Each cloud of rows lies close to a flat space through zero, with a little noise off it, and is much wider in some directions of that space than in others. After each cloud: how many dimensions does that space have?
(in the rows, 128 means zero)

[[120 127 140 149 120 121 139 101 112 129 136 136  73 142 148 135 138 128
  149 139]
 [102 142 104  90 135 130 108 126 155 132 130 126 130 120 120 101 111 127
  113 123]
 [143 161 126 150 128 107 120 129 128 108 124  99 129 111 134 162 124 127
  111 124]
 [ 88 124 141 122 124 116 143  97 124 144 138 145 107 150 124 123 110 121
  132 108]
 [110  99 138 128 123 132 138  93  83 174 153 144  89 161 136 125 104  88
  147 126]
 [129 140 141 174 112  85 133 110  98 193 134 135 162 135 183 179  74 120
   77  99]
 [138 131 128 144 133 122 125 148 120 123 119 122 140 110 130 137 123 124
  112 117]
 [168 126 132 169 129 125 122 162 100 144 120 113 172 105 145 157 111 113
  103 121]
 [113 130 144 126 109  98 137  88 130 145 140 119 112 149 149 128 108 136
  111 120]
 [ 98 112 141 138 129 130 140 128 120 136 125 152 101 117 146  94 123 127
  132 124]
 [126 155 130 159 134 107 145 126 124 108 119 147  95 108 163 152 153 142
  140 149]
 [147 144  84 120 145 152  80 163 125 130 118  96 134  87 112 102 112  89
  117 127]
 [138 123 137 155 130 146 130 137 108 121 131 131 103 125 130 143 143 122
  152 138]
 [127 120 114 101 124 120 119 117 116 151 140 131 126 148 131 145 106 119
  112 126]
 [124 151 118  93 133  98 136 117 152 115 130 133 138 127 144 146 130 146
  115 151]
 [143 170 148 171 117 130 129 116 153  91 127 111 116 129 129 176 162 163
  152 138]
 [121  68 158 125 111 141 145 111  95 152 147 146  97 168 129 119 120 125
  135 118]
 [129 145 141 134 136 133 124 151 150 113 131 112 159  95 132 130 119 142
  119 135]
 [109 124 112 103 129 132 127 103 126 146 131 135 125 155 101 111 124 105
  144 117]
 [127 159  62  70 161 142  96 175 173 110 102 138 169  84 112  97 139 129
  116 148]
 [123  91 135 132 125 130 134 122  89 153 133 139  96 138 139 103 115 104
  128 120]
 [149 123 125 183 112 139 127 111 101 139 117 134  89 158 126 140 161 120
  161 119]
 [ 70 174  59  49 161 129  77 125 165 149 127 115 127  83 108  53  75  78
  106 124]]
 : 11

[[122 132 120 122 135 125 130 138 128 127 124 132 139 128 130 133 124 120
  123 110]
 [127 126 122 127 126 125 132 133 120 130 132 126 133 128 134 127 122 125
  124 123]
 [144 109 133 130 111 124 138 126  92 135 137 104 123 118 125 112 123 129
  133 151]
 [146 125 133 134 140 129 120 130 141 131 117 107 130 128 114 124 148 130
  123 129]
 [153 106 125 128 125 119 138 137  90 139 121  81 135 116 115 112 133 123
  122 136]
 [120 127 118 121 128 122 134 140 118 127 132 130 141 126 135 131 120 118
  123 112]
 [148 126 142 140 140 137 115 117 149 132 115 112 119 130 108 127 152 140
  129 146]
 [122 129 134 127 117 131 129 120 127 124 138 144 116 128 135 127 121 136
  136 142]
 [130 110 106 115 120 109 149 154  69 134 133 100 154 114 138 118 108 109
  118 104]
 [129 134 147 135 120 138 122 108 146 125 134 145 108 131 129 128 134 143
  142 159]
 [132 123 139 131 120 133 127 119 129 127 129 127 116 128 124 123 132 136
  133 146]
 [142 110 131 127 113 124 138 129  92 136 135 107 126 120 128 116 124 127
  128 143]
 [144 125 137 139 138 134 120 122 145 132 116 114 122 128 110 125 148 136
  127 141]
 [136 112 121 122 118 119 140 138  89 136 130 105 137 118 129 117 119 122
  122 127]
 [149 104 129 126 112 119 142 133  81 138 131  90 128 115 122 109 129 125
  127 148]
 [124 113 112 116 116 113 148 149  78 134 138 114 147 117 140 122 103 112
  121 111]
 [151 117 139 137 132 133 119 120 133 133 118 101 121 126 107 119 150 136
  126 146]
 [127 131 133 130 128 133 126 124 136 128 128 133 124 129 126 128 130 130
  132 133]
 [156  93 127 125 103 113 148 136  50 141 136  77 133 105 124 102 120 123
  128 151]
 [123 131 134 130 124 133 126 119 137 125 130 139 121 130 132 130 129 134
  132 136]
 [139 107 126 126 107 120 141 131  80 135 136 103 131 114 130 111 118 126
  130 145]
 [132 104 118 120 103 113 150 140  65 136 142 106 140 113 137 113 108 115
  127 130]
 [109 147 118 121 146 130 122 139 158 121 120 151 141 137 136 146 123 120
  119  96]]
 : 3

[[128 126 150 142 140 121 107 131 128 139 141 128 125 144 155 134 124 132
  148 132]
 [131 139 168 140 108 143 122 104 118 130 158 107 105 148 158 124 140 116
  141 151]
 [141 128 117 116 113 108 136 133 120 102 107 134 136 111 133 139 130 136
  135 124]
 [128 124 135 135 125 137 144  90 123 127 132 126 108 133 117 122 138 127
  110 129]
 [126 141 123 139  85 129 146 156 138 126 134 142 127 105 150 119 123 114
  132 114]
 [120 127 157 132 153 160  75 107 147 199 176 100 113 144 153 135 133 102
  146 154]
 [137 121 102  90 117 110 138 145 118 126 100 128 133  96  91 144 115 136
  118 116]
 [144 111  92 115 136 105 135  99 131 120  91 146 129  91 114 148 135 139
  123 111]
 [126 118 138 138 161 123 135  96 122 102 125 128 132 160 137 128 137 146
  121 133]
 [146 117 120 127 126 106 143  77 112  96 100 137 115 114 126 141 145 144
  124 123]
 [112 132 117 120 108 129 180 177 122 106 121 138 135 135  92 108 101 137
   93 102]
 [126 127 123 121 121 126 160 125 119 100 118 129 127 134 109 120 126 138
  104 119]
 [117 123 134 142 160 132 153 105 129  87 129 131 140 169 143 117 139 145
  110 130]
 [116 132 144 146 140 138 126 141 136 127 147 127 135 155 150 117 126 126
  132 132]
 [126 130 146 131 130 143  89 127 142 179 158 114 119 127 153 137 127 108
  149 143]
 [ 98 123 139 159 168 137 220  97 120  22 127 142 146 214 131  87 138 168
   66 116]
 [129 131 129 143 112 122 134 132 129 123 126 141 123 119 139 125 127 128
  133 119]
 [139 117 108 119 140 105 136 111 127 105 100 141 138 114 133 144 134 144
  129 118]
 [107 127 112 138 159 134 162 150 131  88 117 142 156 162  97  99 120 148
   92 113]
 [134 127 163 149 142 128 133  67 109  90 137 118 114 167 161 127 153 141
  134 149]
 [126 125 114 136 125 119 156 126 130  97 113 145 134 126 127 121 130 139
  113 113]
 [119 126 146 132 142 138  93 147 131 180 150 119 119 137 119 130 110 120
  139 133]
 [135 124 130 131 167 143  44 107 154 194 147 112 133 118 153 147 146 103
  170 157]]
 : 8

[[239 136 124 196 137 110 141 208 202 126 145 156 125  94  34  86  63 106
  114 100]
 [ 52  63 136 104 137  89 130  46  90 117  93  78 146  96 138 215 188 155
  189 178]
 [127  99 163 103  88 119 181 172 135 152 179 123 139 224 140 102 111  94
  107 112]
 [145 172 157 157 140  72 112 166 155 169 130 185 101 114 165 184 143 132
   26 233]
 [139 102 143  92 124 173 103  82  53  99 127  52 137 121 162  96 118 120
  206  25]
 [ 52  75 135 120 127 130 120  45 114 108  85  70 198  72 106 179 165 135
  243 132]
 [105 113 174 148  61  87 184 214 210 158 148 160 156 212 138 186 118  71
   55 176]
 [103 143  76  62 132 111 146 117 108 138 150 119  75 159 151  68  99 159
  170 118]
 [151 125  80 112 195 137 129  96  94 136 148 138  96 101  79  64 131 177
  163 138]
 [183  78 109 128 127 116 171 121 125 104 153 103 134 140  42  36 101 135
  171  49]
 [119 130 151 127 137 102 147 186 157 182 163 150 109 147 138 187 114 109
  111 216]
 [ 83  48 145  75  85 176 149 113  85  95 132  33 146 187 157 164 118  91
  224  36]
 [171 117 142 168  63 112 153 168 171  88 115 146 141 176 114 125 129 100
   28  68]
 [ 91 142  64 104  99  81 124  39 131  74  69 119 126  93 117  67 140 183
  151  88]
 [130 144 125 121 142 208  93 141 100 126 131  97 125 113 151 135 102 105
  190  82]
 [147  35 126  98  94 116 164 129 103  80 132  54  99 171 120 155 115 113
  169  42]
 [135 111  91  96 101 103 170 103 118  97 136 139 104 182 108  47 135 158
   89  81]
 [220  94  94 158 119 163 155 180 131  71 141 144  74 178  68 104 125 123
   35  35]
 [159 104 107 149 126  79 149 158 161 109 117 145  80 131 103 176 126 135
   73 149]
 [141 135 148 171 127 127 130 132 145 129 119 174 154 128 109 142 170 125
   43 164]
 [180 178 152 145 196 125  65 131 104 179 142 110 120  22 138 115  84 130
  215 162]
 [107 148 140  97  98  96 124  73  97 119 114 118 144 140 179  74 147 148
  113 107]
 [ 95 220 102 125 156 158  97 116 123 160 127 208 119 130 164  86 161 162
   50 193]]
 : 9

[[139 123 146 135 151 151 123 134 137 121 132 119 114 121 120 120 136 126
  114 128]
 [156 136 179 129 177 195 101 151 141 124 137 140  96 125  88 100 122 115
  127 108]
 [128 113 110 134 125 110 148 117 116 125 112 112 139 122 142 143 138 136
  119 140]
 [121 118 115 129 125 106 144 126 127 132 124 115 133 118 142 141 134 129
  122 140]
 [112 128 100 120 109  97 132 106 113 134 123 125 139 137 145 141 127 140
  134 138]
 [155  73  95 133 158  81 199 125 121 110 115  60 132 107 167 172 152 132
   91 145]
 [150  93 116 139 156 115 160 134 130 121 125 102 128 114 151 144 140 126
  106 141]
 [115 156 137 121 111 136 112 133 133 126 137 158 128 133 115 111 115 125
  146 113]
 [137 149 166 129 148 179  91 151 145 134 132 163 100 135  92  90 115 119
  139 110]
 [122 157 151 130 124 168  95 137 143 136 140 168 119 134 102  90 111 126
  147 111]
 [118 147 132 118 128 138 108 124 129 135 126 146 130 139 114 115 115 128
  136 114]
 [118 128 106 126 114 110 136 123 124 128 119 120 138 130 145 133 128 135
  128 129]
 [167 105 151 135 189 159 145 146 142 115 131 104 106 113 119 127 132 116
  106 125]
 [ 90 171 127 113  87 119  91 119 127 142 131 166 139 153 117 114 115 131
  154 117]
 [144  59  67 136 139  45 211 110 113 108 112  53 152  98 193 192 165 134
   85 157]
 [135 153 188 139 165 202  80 158 151 131 145 164 104 124  75  78 111 115
  135 104]
 [112 155 123 123  95 120 103 119 126 132 128 150 143 140 127 119 117 134
  147 119]
 [100 115  65 123  82  42 173  92 101 136 111  99 165 134 182 176 144 138
  134 154]
 [122  89  68 126 124  56 188 106 112 124 112  77 159 115 177 178 158 144
  115 163]
 [136 120 149 130 146 133 128 139 137 130 128 122 121 121 120 124 130 119
  120 126]
 [ 83 207 137 120  59 138  67 120 127 142 136 196 137 155 107 100  95 132
  178 106]
 [110 165 135 125 112 154  90 124 128 138 135 159 126 135 106 108 109 123
  145 113]
 [135 121 141 130 152 153 117 130 137 123 132 135 120 124 103 119 126 116
  125 119]]
 : 2

[[126 105 131 118 140 123 135 139 118 134 124 138 141 149 114 130 133 115
  132 131]
 [109  63 119 120 135 122 139 137  82 129 140 126 142 166 124 123 136 142
  138 164]
 [134 126 142 124 137 131 145 141 124 108 134 139 122 137 131 143 143 123
  124 112]
 [136 195 121 140 102 134 106 123 180 123 114 142 114  90 132 136 110 119
  120  97]
 [102  35 184 118 153 127 161 160  85 133 172 136 133 201 118 149 166 126
  157 144]
 [145 150  90 147 128 120  93 123 138 135 124 115 135 108 134  99  99 130
  118 149]
 [133 194 122 137 109 125 122 125 177 124 129 136 108 100 125 144 112 118
  123  83]
 [132 149 116 125 117 130 135 111 134 123 125 139 120 114 130 140 116 122
  120 127]
 [144 237  83 148 115 135  90  91 192 122  91 132 125  59 149 111  84 123
  109 121]
 [136 115 160 136 122 125 144 144 136 114 145 129 121 159 132 160 151 136
  137  85]
 [129 166  80 147 120 122 111 106 149 143 108 128 147  83 132  87  96 126
  123 152]
 [131  91 105 131 137 127 127 127 103 126 126 118 140 127 129 110 121 144
  138 171]
 [147 203 142 141 115 139 119 120 181 113 125 138  87  93 141 190 123 113
  112  54]
 [144 219 102 133 119 130 110 111 167 129 112 129 123  81 141 121  79 124
  102 119]
 [129 105 139 131 126 122 136 140 112 130 126 120 130 147 124 138 139 134
  130 119]
 [157 237 112 146 114 136  95 102 197 113 101 153 103  76 126 143  95 121
  119  81]
 [131 115 100 117 128 135 113 114 116 140 122 116 144 107 123  98 111 136
  124 155]
 [109 106 128 140 132 130 111 130 101 124 132 121 144 126 127 100 125 142
  121 154]
 [109  70 144 108 134 116 151 146  90 133 142 120 136 162 106 122 158 132
  139 159]
 [116  55 156 127 146 119 148 138  79 134 144 128 150 166 119 121 162 141
  137 153]
 [120  69 152 125 136 120 154 145  92 128 153 125 137 156 110 137 143 119
  138 139]
 [ 98  41 109 125 136 129 113 126  61 144 127  91 172 151 123  38 124 161
  139 228]
 [108  77  92 124 139 121 116 125  92 139 112 106 159 129 123  59 109 135
  144 202]]
 : 2

[[ 90 135 134 139 101 123 100 118  94 103 131 170 125 134 123 151 141 124
  130 139]
 [140 149 152 113 132 116 162 133 148 117 135 110 125 114  90 130 125 120
  122 145]
 [139 112 141  72 134 169 144 164 121 172  82  96 168 147 162 126 104 147
  116 115]
 [118 126 147 149 136 131 155 102 114 123  97 119 170 139 133 141  98 149
  125 125]
 [124 132 136 120 132 117 154 131 132 100 112 154 127 120 152 151 125 133
  145 124]
 [126 122  92 152 116  83 109 105  90 126 165 138 105 109 119 143 123 126
  140 107]
 [132 162 168 155 133 144 173 128 142 114 116 147 174 120  79 118 160 135
  107 161]
 [135 128 144 152 142 143 146  55 118 117  94 145 146 114 158 138 120 114
  128  82]
 [122 141 133 105 132 119 137 118 136 120  99 107 180 161 110 144 101 147
  113 144]
 [121 130 120 107 135 123 132 146 131 118 126 128 116 136 137 131 122 124
  136 136]
 [127 107 121 138 125 114 133 119 104 126 117 128 134 125 167 154  99 151
  145  99]
 [125 129 143 142 135 137 145 124 109 134  95 132 145 124 115 118 126 134
  112 135]
 [103 126 192 103  92 152 146 143  96 118 119 120 184 137  80 164 165 127
   69 194]
 [112 113 150 100 119 162 119 134  91 152  73 130 141 131 174 141 110 132
  124 102]
 [115 137 121 127 126 108 116 110 122 110 132 115 153 156 111 146 107 138
  123 135]
 [146 118 113 145 148 136 143 119 121 155 122 121 117 115 148 104 106 132
  145  91]
 [147 130 165 139 135 140 159 130 151 118 118 100 171 132 116 135 142 140
   98 148]
 [131 120 115 138 144 100 162  65 161  95 149 143 116 112 149 152 121 110
  153 115]
 [120 118 115 121 107 135  90 133 134 128 161 143 106 139 117 125 145 123
  131 139]
 [139  95  89 136 153 142 135 116 107 168 144 116 108 122 144  96 123 111
  130 108]
 [147 116 118 110 150 138 132 150 163 123  92 116 144 152 174 125 116 149
  131 121]
 [135 143 171 162 124 149 147 114 132  93 114 153 152 138  86 124 140 145
  112 144]
 [116 125 135 115 118 123 118 140 132 137 111 120 132 124 128 133 134 127
  116 149]]
 : 14
